There are 3 ways to turn a row about zero (a turn may also mirror it). The second row of each pair is the first, turned, with some noise. The first 30 pairs use one turn. New pairs use 3 turns, one after the other, and a turn may come again.
Known pairs, each followed by its turns in order:
[  8   7 -11 -10  -8 -20   1   9   1]
[-11  12  12   8  -5 -11  11   0  13]  Buze

[-2  5 -4 -4 21  3 -9 -1 -5]
[  2   1 -14 -13  -6   0  12 -10   0]  Buze

[ 12  -5 -22  -1  10   1  -2   2   6]
[ 0  7  9  8 22  8  0  8 -3]  faner

[  0  -7 -10  -9   0   0  19 -32  -5]
[ 21  -7  14  11  -5 -12   3  19  16]  faner

[  5  -8 -18  11 -12   7   0   7  13]
[  3  -3   1   6  17 -11   9  19  -3]  Buze

[ 22  15 -17   1 -17  -1  14  -8  -1]
[ 19  23   6 -11   3   4  -8  13   9]  faner

[-10   2  16 -20  15 -17   2   8  -4]
[  5  -8 -17   9  -8 -13  21  14   9]  zisa

[  2 -10  15  19  10 -12  13   2  19]
[-13  18  -7 -22   9  -5   8   6  15]  zisa

[ -2 -27  -7  10   8 -14   9   6   3]
[ -4  -4   9 -17  18 -20 -12  -3   8]  Buze

[  2  -9 -21  13 -20   9 -25 -24   4]
[-1 -7 -8  0 18 22  0  9 37]  faner

[  3   0 -12  -6   0 -10  -1  14 -10]
[  8 -17   0  -4  -4  13   3   9   0]  zisa

[-9  5  7  6 15 17  3 -7  7]
[ -7   4   4  18  -3 -12  -1 -12   8]  faner

[  4   7  15   2  -9   0   1  -2 -13]
[ 10   1  -5   7   9  -7 -13   7   4]  zisa

[ 10   5  -4  -3   5   7   7 -15   9]
[-19   3   4  10   6   0   0  -7  -2]  zisa

[ 26 -13  -8  -7 -11  -3  21  -6 -14]
[ -9  23   2  19  19 -10 -12 -10   0]  Buze

[  8   6   3  -4 -13   1 -10   3  15]
[-10  -4   6  -3 -13  -6 -16   3   3]  zisa

[  0  12  -6   8  17 -21 -22  15  -9]
[-30  -3  13 -10   3  13 -10   5 -14]  faner

[  9   0   9 -14  -5   1  -6  -7   6]
[ 10   1  -6   7 -12  14   2  -1  -2]  faner

[-10 -10  -6   3  13  -9  -9  25  -5]
[-10 -13   9 -19   1 -15  15  -6  -3]  Buze

[  2   5  -5  -9  -7   2   1   6 -24]
[ 19 -14  -1  13   6   9  -5   3   0]  zisa

[  0  -1   0  -4 -12  17 -20  19   2]
[-18 -15  -1   7   0   6  17  12 -16]  Buze

[  3  13 -10  -3   7 -19   1   7  -9]
[ -5   2  17 -12  -2   4 -10  10 -12]  faner

[  8 -14   4  -7 -10   9  -4  -3  -5]
[  7  -2 -21   7   1   4   6   8   2]  faner

[-2 12  8  3 23 -6  9 -7 15]
[ 15  -7 -12  -5 -12  -3  -6  -9  20]  Buze

[  1  15   0 -17 -13  -7  -7  -1  17]
[ -8   6   1  12 -20   2   6  16  11]  Buze

[  6  24 -10 -12  17   6  -4  -8 -19]
[  7  21 -16   1 -15   6  17 -18  -7]  Buze

[  4  -1  11  -4   6   2 -17  -9  14]
[-16  12  -6   3 -11  -9  -3   5 -10]  zisa

[  3 -12   2  -7 -18  25 -20  12  -3]
[ 12   4  -3   5 -24   9 -26 -12  -1]  zisa

[ -1   0  17 -10   7 -23  -5  19   5]
[ -6  -7   5 -10 -11  10   6  -9 -28]  faner

[-10 -10  -1  11 -29  -1   3   9  -4]
[ 19  -7   2 -20   1  -5 -16 -11   6]  zisa

New pairs. What belongs after each?
[ -6  -1  -4 -16  -6 -11 -13   3 -16]
[ -1   6 -23 -12  -8   6  -5   3   9]  Buze Buze faner

[-15  -4   6   2  -4  -8   5   8   7]
[ -2   0  11 -13  -6 -12  -1   5   1]  zisa Buze zisa

[16 19 16 17 -2 10  5 13 16]
[-10  -2  12  -1  18   2  27   0  23]  Buze faner zisa

[-6 -9 13  3 -9  0 -3  4 15]
[ -4 -10  11  14  -2  -9   2   3  12]  faner zisa faner

[-21  -1 -10   3  13   9  -1   5   0]
[-10  -5  -6  13 -20  -3   5  -9  -1]  faner Buze zisa

[ -8   6  13  -1  11   4 -17   5 -18]
[ 13  15  -7 -12  15  12  -1   3   9]  Buze zisa Buze

[15 12 -7 -2  0 -3  6  2  7]
[  7  -5 -15  -3 -12   6  -1  -5  -3]  zisa Buze zisa

[  0   1 -23 -24   2   0   2 -17  -2]
[ -9 -13  -3 -26  -2  -2  16   0  17]  zisa faner zisa

[ -2 -24  -2   8  12 -11  26  -4   4]
[ 27   0   0  -4   2  -3 -30   3  -3]  zisa zisa Buze

[ -5   7   9   1   6  21  -5 -11   7]
[  6  -9 -13   4 -12  -2 -14  10  11]  faner faner Buze

[ -2  11  19   8 -15  -4  11  -5  -3]
[ -2  -4  25  -2   3  -1   6 -16  -1]  Buze faner zisa

[  9  21  -4  -4 -12  10 -15   0  -5]
[ 15 -16   6   0  14  -9 -15  -7   6]  zisa faner faner

[ 12  17 -10  -8   3  13  20  -6   6]
[ 12  -9 -11  16   0  -7  -2 -16  17]  Buze Buze Buze

[-1 -7 -1  9  3 28 -2 -9 -9]
[ 12  -7  -7   8 -19  -9  -4  -7 -18]  faner zisa faner

[-18   3   6 -20 -14   7  -4   2 -11]
[ -4 -19   2  -7 -19   4   1  -8 -17]  Buze faner zisa

[ 11  10  11 -11   1   2 -11   3   7]
[ 1 -4 -6 -4 -4 -1 15 15 10]  faner faner Buze

[ 23   7 -12  11  -5  12  -5  -8   4]
[ 15  12   1 -13  14  -5  17  10   3]  faner Buze faner

[13 13 12  0 20 -4 -5 11 -2]
[ -2  -2   1   7  13  10   7 -18  20]  faner zisa Buze

[  8  21   9  -4  -4  -9  10  -2 -18]
[  4  -5   1 -19 -12  17  14 -10  13]  Buze zisa Buze

[-6  6  3 19 -8 11  0 -5 13]
[ 10   4  -4 -21   5  -8 -12  -5   3]  Buze Buze Buze

[  1   1  -8  15 -17   9  -9   2   6]
[-17  12  -4   8  -9  -2  11  -1  11]  faner faner faner

[ 2  1  7 16 -8 21  7 -7  4]
[-5  2 -6  9 11  8 22 -8 -6]  Buze Buze zisa

[ 11 -15  -3  11  10  10  16  -9  11]
[  1   8   1  -4  27 -14  -1   7  10]  zisa zisa zisa

[-1  5  1 -3  9  8  9  8 -7]
[13  5  0  4 -8  4 -1 -2  9]  zisa faner Buze

[  4  -8 -17   6   0   6   0  -3 -12]
[  7  14 -11  -6   5   0   7  -3 -11]  zisa Buze Buze

[  1  18  -7   1  -6  -3 -14   8   6]
[ -8 -17   8  -7 -13   7  -9   5  -4]  zisa zisa zisa

[ -2 -17  -4   7  -2  -4 -14  -2  -3]
[-13  11  10 -11  -1  -4   4  -3   7]  faner Buze Buze

[ -1 -10  -9   7 -16  -4  -9   1  -4]
[  3 -13  12 -12   9   3  -4   6  -1]  faner Buze faner

[-5  0 -6 -8 21 -8 -2 -9  6]
[  7   3 -16 -11   1 -12   0 -12  -4]  Buze zisa zisa

[ 0 12  1 -6 11 -1  6 -4 -2]
[-11 -14  -2   5  -5   2   2   1   1]  Buze zisa faner

[ -4  17 -10   5   1 -26 -12   3   4]
[  3 -14  13  -5  22   8   7  14   7]  Buze Buze Buze

[  6   8 -14 -10   9   8 -13 -13   7]
[-14   6   6  12 -13  16  -2   1 -10]  Buze faner faner

[  4  12  -2   2  -2 -15   5 -24   0]
[ 10  17  -4 -22  -4   3  -7  -4   0]  faner Buze zisa

